The rows of a group lie close to one hidden flat surface of 11 dimensions, which may be shifted away from zero. Surfaces can cross.
In the rows, zero is written as 128.
Some rows, each with its group after it:
[135 158 126 132 140 126 146 145 115 116 140 148 125 112 128 137 155 117
 103]  j_357
[109  86 110  99 126 105  91 102 120 101 138 131  62 220 102  90 146 118
 130]  j_154
[168  91 100 121 116 106 121 157 145 111 100 127 116 113 112 142  96 168
 136]  j_357
[218 145  68 141 145 110 130 162  99 100  99 121 127  98 128 109 214 109
  85]  j_954
[127 155 106 121 103 150 142 138 136 116 142  79 164  90 123 129 136 106
 163]  j_457
[161 126  92 147 167 131 159  74  98 134 111 158 184 103 168 131 101 181
  96]  j_254
[154 210 122  87 153 130 143  97  96 128 120 158 158 117 119 122 116 124
 110]  j_312
[124 121  93  84  90 120 133 138 132  55 121  58 100 191 125 183 141 140
 145]  j_357
[144  97 119 189 125 136 135 103 160  82 127 152 144 141 173 175  62 158
 145]  j_254
[ 94 123 194  73 128  99 118  84  97 190 129 117 133 138 119 100 142 132
 101]  j_312
[149  94 119 126 138  98 129 171  97 158  95 129 118  97 115 108 163 143
  93]  j_312
[ 80 136 204 152 142 182 124 165 107 123 122  59 181 100 150 143 183  83
 179]  j_312
[144 136 117 134 137 136 139 161 120 127 127 155 104 132 118 114 146 121
 115]  j_312
[ 84 122 194 128 164  95 138 144  47 152 120 154 143 113 138 109 184 116
  72]  j_154
[119 103  90 113 109 112  94 116 160 152  89  97  90 152 133 130 141 167
 111]  j_312
[164 138  72 145 124 135 106 177 153  90 118 110  97 127 113 154 173 124
 122]  j_357
[177 131  76 126 111 151 150 152 136  51 137  76 145  96 136 132 146 134
 195]  j_457
[192 104 186 123 107 121 141 120 133  97 171 107 137 142 107 136 108  72
 154]  j_457
[ 97 196  87 143 114 134 182 167 129 109 193 147 177  44 106 173 125 124
 111]  j_154
[ 65 122  89  91  89 106 112 190  87 111  45  64 153 100 134 105 130 103
 163]  j_312
[162 142  72  84 103 102 160 107 119 109 138 104 157 124 110 159  97 145
 105]  j_154
[ 80 155 129 116 134 158 126 136 115 187 104  85 153 106 142 122 159 117
 115]  j_586
[121 154 142 144 147 115 127 134 113 147 153 164 113 112 118 104 174 104
  92]  j_357
[150 130 165 150 157 153  74 166 155 126  88 123 125 106 111 154 141 150
 155]  j_954
[150 114 120  99 102  84 157 171 116 139 129 126 126  90  90 155 115 165
  92]  j_357
[122 154 105  80 116  95  95  77  99 159 104 121 140 115 128  19 145  72
 146]  j_457
[117 120 145 168 123 145 137 153 137  81 162 123 126 116 135 152 160 123
 151]  j_954
[135 122 186 138 145 108  76  90 137 159  98 135 117 153 132 133 139 124
 103]  j_254
[126  96 130 147 132 116  16  69 187 111 112  91 162  81 110 122 134 170
 188]  j_586
[156 181 124  79 118 115 166 183  99 137 117  95 159  67  89 181 153 151
  84]  j_954
[143  76 182 133 151 159 154  71 129 130 184 134 144 138 140 123 113 177
 168]  j_457
[111 117 113  83  96 101 136 137 122 177 105  89 127 114 118 113 130 137
 106]  j_154
[164 154 115 107 138 119 163 108  82  68  51 178 136 176 180 121  56 125
 139]  j_586
[118 130  99 137 133 151 116 160 139 124 108 101 121 112 131 130 164 156
 144]  j_457
[ 99 107 180 181  52  81 192 186 137 136 111 159 110  92 198 129  95  94
 128]  j_586
[142  95 133 105 129 124 125  81 128  93 176 134  93 202 104 117 116 120
 137]  j_154
[170 130  70 112 160 143 141 150 102 101  98 123 125 118 131 121 169 179
 129]  j_254
[164 141 145 117 205 181 143 158  80 105 127 127 149 134  98 160 177 153
 116]  j_586
[ 91  61 125 172 119 132 104 173 173 135 171 150  73 137 108 116 140 135
 147]  j_457
[147 144 180 163 132 143  73  94 154 176  83  94 133 106 173  92 189  98
 150]  j_586
[127 124 118 152 138 165  86 124 164 145 142 103 105 139 120  94 180 102
 149]  j_312
[ 96  44 221 100 102  54 104 101 114 153 169  72 162  91  89 142 148 151
 119]  j_357
[153 115 142 169 153 135 133 164 132 119 144 178 108 116 129 125 139 136
 121]  j_357
[114 151 129  70  99 168 152 139 154 237 128  82  75 158 125  89 138 108
 123]  j_154
[145 162 134  86 143  99 126 138 100 127 117 169 111 115  99 111 146 150
 108]  j_254
[ 91 214 139 116 117 183 104  93 155 108 126 117 138 153 146  89 108  53
 209]  j_254
[197 111 111 190 155 173 127 160 138 145  38 119 131 121 201 128 142 127
 130]  j_154
[134 112 108 127 128 147 103 107 166 177 142  94 103 142 120 104 167 124
 126]  j_312
[147 174 177  96 147 153 125 112 112 122  92  82 151 136 138 188 167 156
 122]  j_312
[ 73 157 132 159 137 134  83 106 134 115 103 174 132 124 157  86 119 112
 157]  j_954
[163 133 145 117 136 135 136 122 124 110 110 123 132 138 131 143 125 144
 136]  j_586
[ 32 179 152 109 115 129 116 129 117 135 103 134 127 127 142 122 130 126
 145]  j_954
[155 117 164 116 147 134  81 100 126 112  78  94 136 146 140 121 145 137
 154]  j_954
[ 63 146 145 108 104 105 129  89 129  93 143 173 137 138 139 126  60 144
 164]  j_954
[160 122 150 129 144 109 148 159  91 100  85 157 109 144 143 138 140 142
 101]  j_954
[ 56 158  86 106  96 138 149 169 127 154 106  99 125 118 142 117 133 119
 133]  j_357
[ 62 167 127 131 110 137 116 144 151  91 168 120 155  81 111 162 127 133
 165]  j_312
[184  78 252 136 149  70 124 129  95 109 162 156 157  98  87 147 124 122
 116]  j_457
[138 114 165 123 143 117 142 121  96 136 129 125 150 118 128 135 146 135
 104]  j_154
[147 160 120 110 143 126 116 130 119 133 101 142 116 135 130 122 146 137
 112]  j_254
[182 155 188 113 159 146 157 110  95 127 108 121 168 117 144 165 134 143
 118]  j_586
[ 97 176 115  82  99 166 144 147 169 164 153  92  97 148 103 148 114 124
 143]  j_954
[149 162 119  81 102 122 162 126 149 195 147 110  98 129 106 135 127 135
  86]  j_586
[125  85 165 149 119 137 144 127 129 123 125 112 125 152 157 141 121 118
 141]  j_357
[129  94 181 109 144 109 132 128  86 176  85 133 104 160 152 106 143 136
  96]  j_586
[173 135 174 144 164 122 118 108 127  99 149 165 153  99 115 157 130 161
 128]  j_254
[170 155 108  99 132 125 177 142 103 111 118 147 134 131 129 144  97 136
 115]  j_312
[ 76  76  86 154 127 112 112 128 102 126  75  78 197  58 165 128 144 188
 140]  j_254
[122  89 196 165 148 136  88 134 142 121 109 112 155  98 132 148 130 146
 168]  j_954
[176 167 145  63 101  57 175 146  97  92 164 196  84 121  81  92 120 106
 115]  j_586
[160 134 214  99 176 166 122  51 131 154 159 116 170 139 112 176 105 179
 132]  j_457
[114  77  86 125  96 119 128  96 148 116 117 101 134 151 150 145  73 160
 144]  j_254
[151 158 115 142 138 143 160 144 131 159 132 164 123 104 139 117 118 123
 105]  j_154
[145 127 119 102 139 120 123 120 107 144 120 131 109 127 123  75 155 128
 129]  j_457
[ 91  96 172 117 125 137 195  87  97 131 185 157 155 131 152  99  73 134
 165]  j_254
[ 74 175 119 133 140 162 153 131 122  70 147 180 126 136 148 122  99 147
 184]  j_357
[103 125 112 145 108 125  82 132 154 108 142  67 136 114 118 140 178 108
 143]  j_357
[129 150 131 134 132 160 140 168 123 120 109  79 148 111 135 167 162 131
 132]  j_154
[138 133  94  96 100  79 113 143 119 114  92 140 111 134 112 100  98 101
 119]  j_457
[155 107 158 116 135  84 150 165  95  82 142 154 101 127 107 155 161 161
 104]  j_954
[134 161 115  69 159  77  76 144  70 121  62 175  91 138  93  60 167 126
 111]  j_312
[114 142 109 133 127 104  76 144 155 152 111 122 116 104 103 130 163 141
  99]  j_254
[132 145 189 130 132 171 146 103 147 180 177 103 125 143 123 144 150 100
 117]  j_254
[ 96 149 113 125  94  85 116 140 117  97  83 135 150  91 151 100 106 111
 160]  j_586
[103 135  86 175 115 153 151 205 149 104 130 142 101 125 147 144 135 117
 136]  j_154
[192 133  59 155 131 160 115 156 163 114  77 116  90 169 153 124 136 110
 126]  j_357
[163 168  54  76 104 128 191 168 105 112 135 101 116 101 121 108 155 129
 132]  j_457
[157 107 118 139 135 124  71  87 139  66  93 122 150 134 140  99 102 129
 189]  j_457
[ 49 158 126 114 121 105 131  88  83  92 127 147 174 135 145 121  95 105
 133]  j_154
[106 129  81 153 168 151 114 146 128 114 126 177 126 126 119 125 117 152
 121]  j_586
[156 135 148 151 161 102  96 148 104  72 106 160 134  87 125 137 177 155
 125]  j_954

New rows, each followed by its group:
[140 116 157 134 134 133 107 135 140 150 148 111 126 107 109 126 169 122
 131]  j_954
[114 145 143 134 137  86 117 109 112  69 129 201 143 106 125 127  93 158
 139]  j_954
[113 129 110 128 142 101 115 101  97 127 155 134 148 118 110 111 167 108
  94]  j_154
[142 128 123 141 135 140 133 117 120 127 126 111 140 133 144 133 141 118
 124]  j_154
[135 114 176 119 134  81  87 125 123 129 129 138 130  90 103 105 161 139
 135]  j_586
[153 111  98 115 105 113 128 136 144 131 110 126 129 120 116 134  85 135
 133]  j_954
[117 129  62 136 121 130 176 153 139 116 169 182 101 124 126 115  95 147
 119]  j_254
[101 148 112  93  97  99 159 146 111 136 137 100 132 103 118 133 147 124
 108]  j_954
[111 159 134 118 102 103 152 113 110  90 142 100 184  95 131 177 120 121
 122]  j_357
[125  85 145 166 115 141 129 109 149 161 128 131 149 135 162 104  79  96
 149]  j_954
[108 117 107 132  95 141 158 143 137 167 101 104 123 157 166 115  87  94
 129]  j_954
[135 115 116 121 110 107 144 121 101 100 104 108 130 143 162 120 138 114
 124]  j_954
[ 73 164  95 144 135  95 153 140  46 100  73 157 182 104 176 128 129 100
  81]  j_154
[ 92 183  41 107  83 126 116 145 148 154 104 108 113 134 129  68 123  52
 130]  j_457
[139 148 133 141 146 147 140 130 103 146 119 120 173  92 140 101 138  90
 141]  j_312
[146 178 125 107 142 158 132  90 120 123 106 100 159 131 148 132 132 125
 149]  j_254
[ 90 163  97 136 118 110  84 117 152 165 107 129 126 106 121 113 142 118
 101]  j_254
[169 181 150 102 134 143 161 118 109 110 129 125 150 121 133 138 125 113
 131]  j_586
[104 173 116 117 125 166 134 141 116  97 104 132 117 150 154  90 124  95
 184]  j_254
[144  78 136  66  93  78 164  85  83 161  97  68 204 100 138 125  59 147
 120]  j_312
[179 164 104 122 160 132  81  88 151 135 105 128 123 118 113 139 172 173
 106]  j_312
[170 114 198 166 153 121 117 117 121 152 118 185  80 152 160  76 160  98
 120]  j_586
[138 112  77 148 114 136 100 151 176 107  95 140  96 150 132 128  80 130
 159]  j_954
[121 156  81 117 120 145 148 132 132 134 132 134 115 134 137  95 124 118
 134]  j_457
[173 120 129 107 127 135 103  88 165 156 159 110 127 130  91 111 112 119
 145]  j_954
[156 120 153  91 163 133 145 119  75  97 133 141 142 116 118  90 149 165
 163]  j_254
[ 92 117 130  97 115 117 104  94 110  90  91 113 127 173 143 124  98 129
 162]  j_154
[ 18 132  97 142  96 127  73 139 150 128  65  97 111 147 171 113 134 122
 153]  j_312
[155 121 115 142 130 135 122 145 137 165 108  99 134  97 134 128 154 133
 115]  j_154
[149 139  91 133 127 157 100 149 177 160 133 114  86 140 106 109 150 102
 135]  j_954
[148 103 144 149 156 165 150  68 114 145 121 108 168 141 183 129 118 149
 135]  j_254
[153 144 127 188 139 169 139 106 182 138 191 147 125 131 139 165 120 123
 119]  j_254
[ 79 109 172 197 149 136  92 156 150 102 153 169 102 121 133 137 171 133
 143]  j_312
[167 172 189  99 151 128 181 159  85 166  89 139 178  90 128 179  98 151
  88]  j_954
[131 177 112 102 118  91 169 112  90 160 150 161 102 157 125 112 149  75
  42]  j_357
[110 132 154 109 132 143 128 105 116 148 120 120 124 148 139 103 130 117
 141]  j_254
[ 89 140 136 130 124  89  86  82 151  96  83 169  88 168 165 187 105 219
 101]  j_312
[215 120 124 141 179 115 103 121 122  89  85 197 106 143 129 141 114 187
 108]  j_586
[135 178 114 125 145 134 138 114 110 116  70 144 140 135 171 152 115 145
 108]  j_312
[113  93  94 173 129 127 106 137 171 109 153 143 105 122 125 122 133 144
 139]  j_254
[159 149 141 111 122 152 146 148 155 164 121 129 116 103 122 131 104 151
 144]  j_154
[ 91 160 119 149 128 136 127 122 108 115  92 102 201  83 166 144 129 116
 140]  j_154
[150 141 121 119 121 133 131 108 130  90 136 126 125 155 137 128 125 122
 148]  j_954
[161 127 133 114 150 114 106 122  99 115  70 124 149 118 138 117 139 140
 126]  j_312
[175 159 107 107 135 112 103  84 133  97 129 163 137 131 107  96  96 104
 144]  j_457
[103 136 169 102 112 132 167 207 125 134 138 138  94 111 104 156 121 158
 134]  j_154
[ 85  89 157 188 148 127  92 115 107  85 130 121 156 130 154 120 167 108
 146]  j_154
[ 98 126 130 114 118 127 148 137 117 128 152 126 111 149 116 125 133 115
 123]  j_154
[132 117 140 170 140 126 167 127 102 167 110 129 201  56 168 132 116 130
 107]  j_312
[152 176 140  70 120  86 159 148  95 121 114 152 128 107  94 167 112 156
  83]  j_254
[119 113 162 148 129 139 132 134 135 131 129 145 120 134 140 132 107 127
 141]  j_954
[107 157 192 155 153 166 101 154 156 130 134 137 138  92 111 165 135 143
 159]  j_954
[112 118 138 116 115 118 139 137 122 183 106 143  71 171 145  80 139 101
 106]  j_586
[ 33 130 141  68  87  71 123 118  88  93  86 130  88 184 149 115 114 153
 135]  j_954
[121 131 169 155 160 147  80 172 159 159  99 153 115  96 105 136 131 144
 141]  j_954
[147 173 130  90 115 141 147  42 153 124 225 127 148 134 101 120 105 103
 143]  j_954
[122 119 150 122 143 142 122  95  91 109  99 107 138 179 162 125 136 107
 133]  j_154
[144 146 133  99 149 124 122 127  96 136  91 137 122 138 126 100 144 116
 118]  j_312
[121  91 154 154 134 119  87 143 146 115 104 132 135  95 131 124 130 161
 166]  j_154
[180 217 126  85 155 104  46  89 136  95  86 166 124 118  84 113 146 131
 134]  j_254
[143 118  89 101 112  93 104 140 143 144 120 115 112 110  92 107 140 132
 117]  j_954
[164 103 140 201 131 159 160 105 159 119 156 121 173  98 169 186  97 162
 133]  j_312
[ 76 183 147 168 119 201 115 159 168 166 142  87 117 128 144 125 180  58
 154]  j_254
[118 157 111 101 111  94  94 188 124 129  68 113  98 116 105 149 166 139
  96]  j_254
[174 165 142 129 174 151  88 120 123 117 102 139 120 132 119 122 186 136
 121]  j_312
[102 114 176 144 132 124 107 185 143 156 114 118 145  68 102 158 137 155
 138]  j_954
[140 133 122 145 110 137 159 129 139 160 134 110 145 116 151 138 116  97
 110]  j_357
[ 70 145  98 142 140 159  96 150 123  65 139 111  88 186 124 124 190  92
 147]  j_154
[116 159 111  99 123 149 131 109 144 150 120 132 103 161 133  99 110 113
 144]  j_154
[126  47 134  96  86  37 134 139 127 181 156 155 116  98  74  99  76 145
  96]  j_954
[205 104 136 150 155 153 107  67 140 179  86 130 155 146 159  86  84  88
 137]  j_954
[ 80 166 131 104 103 112 167 133  95 122 113 121 152 117 158 135 117 121
 117]  j_954
[104 104 130  96 120 153 154  89 146 181 158 128  89 183 133 117  94 151
 125]  j_457
[106 169 113 141 122 103  96  81 147 151 121 162 147 108 138 122  93 118
 106]  j_254
[150  86 170 174 118 119 121 161 130  91 117 129 131 136 144 135 116  79
 155]  j_457
[ 73 157 102  99  95  97  80 154 153 145  87 128 131  51 102 100 108 159
 166]  j_154
[175  95 176 145 158  81 115 158  97 173 142 146 150  42  88 107 191 129
  77]  j_954
[158 138 190  82 128 112 152  52  95  91 192 120 125 201 113 153 139 118
 107]  j_357
[129 153  93 109 157 146 137 116 115 166  93 140 136 140 137 128 112 154
  96]  j_586
[186  78 167 158 145  98 112 121 112 170  85 136 122 140 154 103 144 107
  80]  j_357
[ 34 155  95 110  76 133 162 163 155 155 150 112  89 142 128 148 121 127
 112]  j_312
[176 107 135 109 132 147 144 143 131 126 154  99 102 145 110 130 164 141
 141]  j_457
[103 109 137 114 122  61  88 119 109  91  83 187 112 135 131 100  96 165
 135]  j_954
[156 117 171 120 144  69 149 121 103 122 178 212 123  98  92 117 122 151
  92]  j_954
[167 123 121 121 148 124 114 143 126 132 120 168  69 166 110  99 137 117
 104]  j_457
[109 208  79 148 137 174 103  92 177 121 138 152 117 131 145 125 131 120
 136]  j_312
[110 157 167  67 134 102 146 136  78 145 115 157 105 155 115 110 131 127
  98]  j_312
[ 97 118 179 150 137 132 112 134 134 128 137 155 116 134 134 127 127 129
 145]  j_954
[144 190  88 130 154 110 123 146  93  66  81 198 131 109 140 123 131 144
 113]  j_357
[130  64 134 100 100 111 112 110 152 135 162  91  66 193 110 100 146 120
 141]  j_954
[ 85 107 123 132 104  77 114  97 126  97 147 168 114 138 141  93  98 125
 143]  j_954
[129  94 158 116 115 124 111 140 162 135 141 128  91 156 104 138 103 150
 148]  j_954
[ 87 162 141 165 147 157  80 123 161  97 112 145  84 164 153 153 171 148
 139]  j_312
[132 156 120 158 128 132 122 121 151 164 149 139 182  48 121 118 116 112
 132]  j_357
[167 118 122 149 145 101 143 154 112 112 140 180 110 110 119 116 146 131
  98]  j_954
[128 112  61 174 151 140 132 123 121 113  97 158 133 112 168 105 133 158
 126]  j_254
[175  75  78 156 129 103 140  98  92  98  95  90 171 147 165 148 132 120
  85]  j_154
[ 74 124 161  95 110  92 146 174  82 126  88 101 113 126 136 150 166 148
 104]  j_954
[163 111 135 151 128 118 132  95 133 112 126 148 168 113 146 127  75 123
 147]  j_954
[151 159 178 127 124 109 121 142 122 140 121 144 145 135 100 164  93  63
  93]  j_457
[175 111 193 110 145 140 107 180 160 112 127 119 101 120  67 211 125 196
 148]  j_954
[ 99 161  99 143 108 109 107 112 179 164 192 183 104  80  97  78 127 107
 130]  j_586
[120 117 134 124 108 121 149 124 146 137 152 130 106 141 124 158 116 160
 114]  j_312
[125 130 160 116 124 120 111 115 134 152 120 123 148 108 116 131 110 134
 131]  j_954
[ 67 110  56 143  93 148 155 176 145 117 153 106 123 103 135 121 127 138
 163]  j_254
[124 154 186  79 133 137 171 195 100 150 107 128 103 121 115 155 140 156
 120]  j_154
[113 164  85  78 128 117  97 120 123 148 102 105 141 101  95 112 147 141
 121]  j_586
